The rows are grouped in 4 ways, from coarse to fine. Each group lies inside one group of the grouping before and may be the whole of it. The rows also spread widely along 11 directions, which tell nothing about the answers.
(in the rows, 128 means zero)
Known rows, each followed by its group in each grouping:
[ 96 120 144 118 170  96 159 102 101 109 152 167  79 140 100  97 171 169
 153 165 148 143]
k311 k16 k806 k976
[ 88 115 123 165 145 113 156  95 119 127 130 140 112 131 134  98 128 152
 131 100 121 102]
k311 k943 k9 k887
[123 126  78 167  93 133 147 162 120 132 119 128 115  75 118 124 145 115
 135  90  91 139]
k404 k339 k115 k45
[131 135 124 122  80 126 146 122 113 132 134 105 148 129 118 104 120 135
 144 146 148 121]
k659 k714 k130 k753
[143 125 153 129  95  70  97 117 141 154 107 126  72 147  89 109 157 145
 110  95 113  97]
k659 k377 k428 k968
[126 140 135 118 150 153 127 153 187 151 115 157 154  67 189 188 129 114
 108 104  85  65]
k659 k830 k473 k281
[167 129 147 123 104 150 102 139 108 120 130 104 142 111  84 146 121  85
 164 169 128 175]
k659 k377 k28 k224
[170 155 185 123 163 133  59 120 122 130 139 115 185 135 147 145  69 106
 138 151 138  97]
k311 k556 k648 k479
[115 134 135  94 116 158 145 120 143 132 151 135 151 119 160 125 114 140
 144 162 151 114]
k659 k830 k473 k647
[ 98 142 104 215 196  97 176 108  39 123 134 139 146 119 104  80 137 155
 179 125 126 104]
k311 k16 k635 k172
[108 118 129 185 162 147 135 100 112 134 137 113 138 112 135 119  96 127
 131 104 109 128]
k404 k903 k636 k579
[137 136 141  63 226 132 117 143 128  70 123  68 109 155 139 162 141 142
  85 156 142 162]
k404 k339 k115 k217
[149 162 113  82  90 123 103 166 182 173 114  81 158 123 178 144 122 133
  81  76 122  62]
k404 k903 k799 k792
[111 112  96 158  83 139 155 164 122 143 118 146 103 117 100 139 155 125
 150 111 123 135]
k404 k903 k379 k735
[118 137 142 124 123  99 149 103 106 146 148 142  98 111 101  89 163 160
 147 150 135 127]
k659 k714 k130 k405
[125 132 150 164  87  77 159 100  92 139 147 173  99  96  65  76 171 143
 175 157 120 136]
k311 k16 k806 k817
[114  99 145  90 110 165 153 101 185 107 104  56 157 170 159 156  82 126
  91 129 149 113]
k659 k830 k94 k122
[110 171  94 105 164  76 164 135  97 124 152 137 109 110 160  67 174 193
 121 121 135  82]
k659 k107 k687 k322
[119 118 118 139 137 158 122 136 132 161 115  71 143 150 124 149 110 124
 132 101 139 124]
k404 k903 k379 k924
[110 131 109  85 221 151 160 128 121 120 134  61 129 109 138 146 164 133
 131 137 134 162]
k311 k943 k20 k444
[150 151 147 158 134 122 123 153 120 122 132 173 128  58 121 151 146 105
 131 137  79 120]
k404 k903 k799 k270
[ 63 101  89 208 145 136 143 104  80 162 166 194 101 120 135  68 113 160
 191  84 133 117]
k311 k112 k357 k657
[117 100 138 126 143 141 130 132 116 117 129 121 112 157  99 147 132 126
 157 146 151 155]
k311 k112 k504 k542
[198 169 174  46  39  76 108 136 161 117 148 120 118  80 111  97 164 119
 112 172 115 137]
k311 k556 k127 k553
[133 127 160 178  66 107 105 115 114 113 133 189 143 143 128 101  76 133
 145 135 130  76]
k659 k107 k687 k769
[132 123 109  84 121 138 107 152 135  94 149 135 111 140 159 115 119 131
 124 122 143 142]
k311 k112 k670 k458
[120 130 118 178 148  95 131 118 101 121 121 134 118 120 124 102 129 134
 133  92 108  99]
k311 k943 k20 k760
[ 68 119 120 129 147 188 167  76 130 190 177 110 186 112 164 102  89 148
 184 139 165 122]
k311 k16 k806 k976
[140  95 188 139 118 113 153  97 146  53 102 117 104 132  91 149 124 114
 100 165  99 149]
k659 k107 k687 k769
[119 116 114 129 108 120 132 115 152 114 133 119 111 111 147  96 119 126
 111  90 104 126]
k311 k16 k635 k172
[121 120 155 173  78 127  86 135 116 155 135 205 134 150 120 128  87 132
 172 132 145  78]
k659 k107 k687 k769
[143 106 124 175  96 144  80 131 145 159 102  76 128 123 109 145  88  93
 120  67  97 133]
k404 k339 k115 k45
[124 113 137 196 134  93 119 130 141 154  90 132  83 111 100 143 151 127
 102  59  70  92]
k404 k903 k799 k792
[116 141 112 185 173 125 133 125  73 132 135 118 138 122 122 106 116 140
 146 115 125 117]
k404 k903 k799 k270
[ 79 114 120 173  87 133 144 118 101 169 128 175 145 191 111 113 104 165
 186 131 186  72]
k659 k377 k28 k224
[116 113  99 106 119 152 122 133 133 115 147 126  94 114 146 105 127 130
 135 122 129 155]
k659 k830 k473 k281
[160 124 158 102  18 118  95 159 190 106 108 157 123 135 130 158 106 109
  90 125 117 103]
k404 k339 k115 k45
[108 122 103 123 173 168 154 119 114 112 144  68 135 120 144 120 116 131
 124 130 131 165]
k404 k903 k799 k792
[132 150 121 138 128  83 161 122  77 108 145 151  93 100 101  72 172 156
 150 156 126 129]
k659 k830 k94 k122
[157 103 134 111  62 153  97 126 143  77 137  98 128 133 118 111  80  81
 130 139 125 185]
k311 k16 k635 k172
[137 114 109  76 136 188  86 166 168 121 127 102 132 126 160 178 104  92
 121 118 128 153]
k659 k377 k28 k224

New rows, each followed by its group in each grouping:
[135 106 141 159 106 161  59 173 140 140  84 150 163 203 124 206  63  96
 147 108 154  74]
k659 k377 k28 k224
[ 95 105 118 150 134 148 152  80 148 160 145  88 137 103 156  95 103 136
 131  78 111 124]
k311 k112 k357 k657
[ 93 113 120 136 154 179 137 111 143 170 144 122 144  96 156 141 108 126
 148 114 123 124]
k659 k714 k130 k405
[147 141 121 114 168 145 126 154 127 107 119  75 139 107 136 158 131 110
 105 126 109 145]
k404 k903 k799 k270
[178 156 128 124  62  98  89 186 127 101 112 175 132 108 126 144 130 102
 121 127 104  91]
k659 k377 k428 k968
[113  85 135  77  34 183 135 113 217 129 135 118 118 121 161 138  97 111
 111 126 129 141]
k659 k830 k473 k647
[158 150 120 102 139 126  84 149 102 110 142 114 126 130 143 108 110 122
 134 137 140 131]
k659 k830 k94 k122
[ 92  99 152 180 164 179 124 110 139 141 128 176 149 111 146 174  86 110
 153 125 109 105]
k659 k377 k428 k968
[101 104 141 146 137 145 135 115 139 151 127 150 107 115 117 145 133 130
 144 125 119 125]
k659 k714 k130 k405
[136 174  90  80 129 122 186 157  91 111 126  69 185 136 137 121 152 153
 138 168 169 106]
k659 k377 k428 k968
[124 135 126 109  79 122 141 129 153 153 133 116 123 108 127 118 142 143
 120 120 127 119]
k404 k339 k115 k45
[ 83  74 160 185 129 157 128 112 154 119 103 172 136 183 130 173  70 126
 143 117 139  88]
k311 k556 k127 k553
[145 172 116 135 123 126 137 127  82 122 140  72 200 143 147  94  86 142
 133 143 160  97]
k404 k903 k799 k270
[160 137 142  52 126 139 134 166 137  93 123 102 117 121 111 166 163 112
 129 188 143 164]
k659 k830 k94 k122
[121 130 146 165 170 135 122 118 106 141 123 109 146 128 114 143 111 131
 140 129 128 121]
k404 k339 k115 k217
[118 124 128 146 141 122 135 126 105 130 106 104 141 169 110 138 119 140
 139 128 148 101]
k659 k377 k428 k968
[149 118 132 120  85 137  67 119 131 130 133  99 122 156 127 105  79 112
 127 109 137 135]
k659 k377 k428 k968
[114 144 140 121 175 139  82 119 115 181 159 127 126 145 147 114 109 155
 142 118 155 107]
k404 k903 k799 k270
[140 128 134 116  91 134  82 138 132 144 139 117 116 138 118 118 108 125
 133 123 142 142]
k404 k339 k115 k217
[155 129  92 188  87 116 128 187 103 104  93 163 117  81  92 153 152  85
 148 104  76 124]
k659 k377 k28 k224
[ 88  96 124  92 114 152 178 134 153 145 113  88 101 178  99 157 162 157
 131 141 170 145]
k404 k903 k379 k924
[141 139 111 126 119 135 136 145 107 132 113  83 157 136 108 138 130 119
 148 136 142 126]
k659 k377 k28 k224
[118 126 180 140 148 125 131  77 128 111 153 157 138 108 134 113 107 130
 139 156 121 122]
k311 k943 k20 k444
[101 114  94 131 128 141 136 148 139 131 130 142 119 124 146 127 129 129
 139  98 126 119]
k311 k16 k635 k172
[134 123 106 150  87 129 138 189 132 126  84 123 133 133  99 180 143 111
 130 112 122 112]
k404 k339 k115 k217
[175 147 148  65 115 111 115 152 145  83 121 105 113 112 127 142 152 116
 102 163 118 141]
k659 k830 k473 k281
[133 152 132  73 160  98 179 149  78  95 141 135  91 117  77 125 215 159
 155 214 156 167]
k659 k714 k130 k405
[139 111 148 194 162 118 121 116 112  96 115 134 112  85 103 134 120  97
 134 114  70 143]
k311 k556 k127 k553
[ 86  94 165 175 104 151 118  97 127 122 140 204 138 171 133 130  69 133
 164 142 155  96]
k311 k943 k9 k887
[131 172  90 103 126 110 115 182  84 132 149 163 162 151 153 109 128 153
 165 143 179  82]
k311 k16 k806 k817
[117  65 134 168 114 145 110 130 164 116  91 108  59 127  81 167 130  95
 108  82  83 177]
k404 k339 k115 k217
[ 90 123 133 134 143 176 162 120 126 173 147 134 169 105 138 150 121 137
 180 157 148 114]
k659 k107 k687 k769
[133 106 169 157 121 166 118 108 124 132 136 126 160 112  96 152  93  85
 175 162 124 160]
k311 k16 k635 k172
[141 150 130  99 155 115  81 124  98 127 161 137 105 136 131  88 127 146
 143 142 148 137]
k659 k377 k28 k224
[116 128 131 129 115 154 119 138 128 144 140 135 145 131 132 139 106 131
 147 139 148 125]
k404 k339 k115 k217
[149 108 184 153 126 103  74 122 128 123 116 175  69 135  81 143 136 117
 139 140 109 130]
k659 k830 k473 k281
[137 144 125 143 184  99 129 130  77 103 128 111 113 119 105 110 154 131
 141 134 120 139]
k311 k943 k9 k887
[153 123 163 109 110 116  74 131 154 150 126 114  84 135 106 134 134 121
 110 111 116 138]
k404 k903 k379 k924
[133  93  90 115  77 184  88 182 162 125 112  94 111 147 130 171  99  86
 120  89 128 167]
k404 k903 k636 k579
[113 126 124 145 223 152 148 160 117 120 112 151 121  82 126 198 166 112
 142 136  92 129]
k659 k377 k428 k968
[126 160 122  65 113 137 143 111 142 150 162  94 158 116 177  87 122 159
 128 148 159 102]
k659 k830 k473 k647
[111  87 131 120 129 152  83 149 134 160 140 161  68 148  98 148 145 121
 172 115 144 165]
k311 k112 k670 k458
[139 121 116 164 136 118  56 188  84 129 126 205  72 133  90 144 145 103
 177 113 121 139]
k311 k943 k9 k887
[178 148 149 153  73  64 116 150  90  97 109 140 127 129  66 113 147 111
 146 150 119 120]
k311 k16 k806 k817
[ 97  97 147 159 121 119 172  95 126 100 129 157 109 128 102 118 133 136
 145 144 122 135]
k311 k16 k806 k976
[119 105 123 169 122 112 162 154 151 103  89 154  78  84  96 171 175 116
 104 100  66 132]
k404 k339 k115 k45
[131 155 121  98 131 116 103 167 135 135 140 164 153 144 178 136 116 149
 128 115 152  62]
k311 k112 k504 k542
[124 130 113 120 131 119 106 125 110 151 139  93 109 146 122  92 125 149
 143 111 147 127]
k659 k107 k687 k322
[102 135 141 200  89 147 142 157  69 182 128 199 181 166  80 162 111 138
 221 173 187  80]
k404 k903 k636 k579
[137 144  93  56 132  96 128 174 146  97 112  97  92 148 148 126 174 146
  87 103 135 116]
k311 k943 k9 k887
[120 109  88 155  99 112 151 175 108  75 112 172  99 137 121 129 142 127
 137 106 119 123]
k311 k112 k357 k657
[107  97 167 126  88 154 139  92 175 144 139 145 126 107 126 140 114 113
 140 135 120 135]
k311 k943 k20 k760
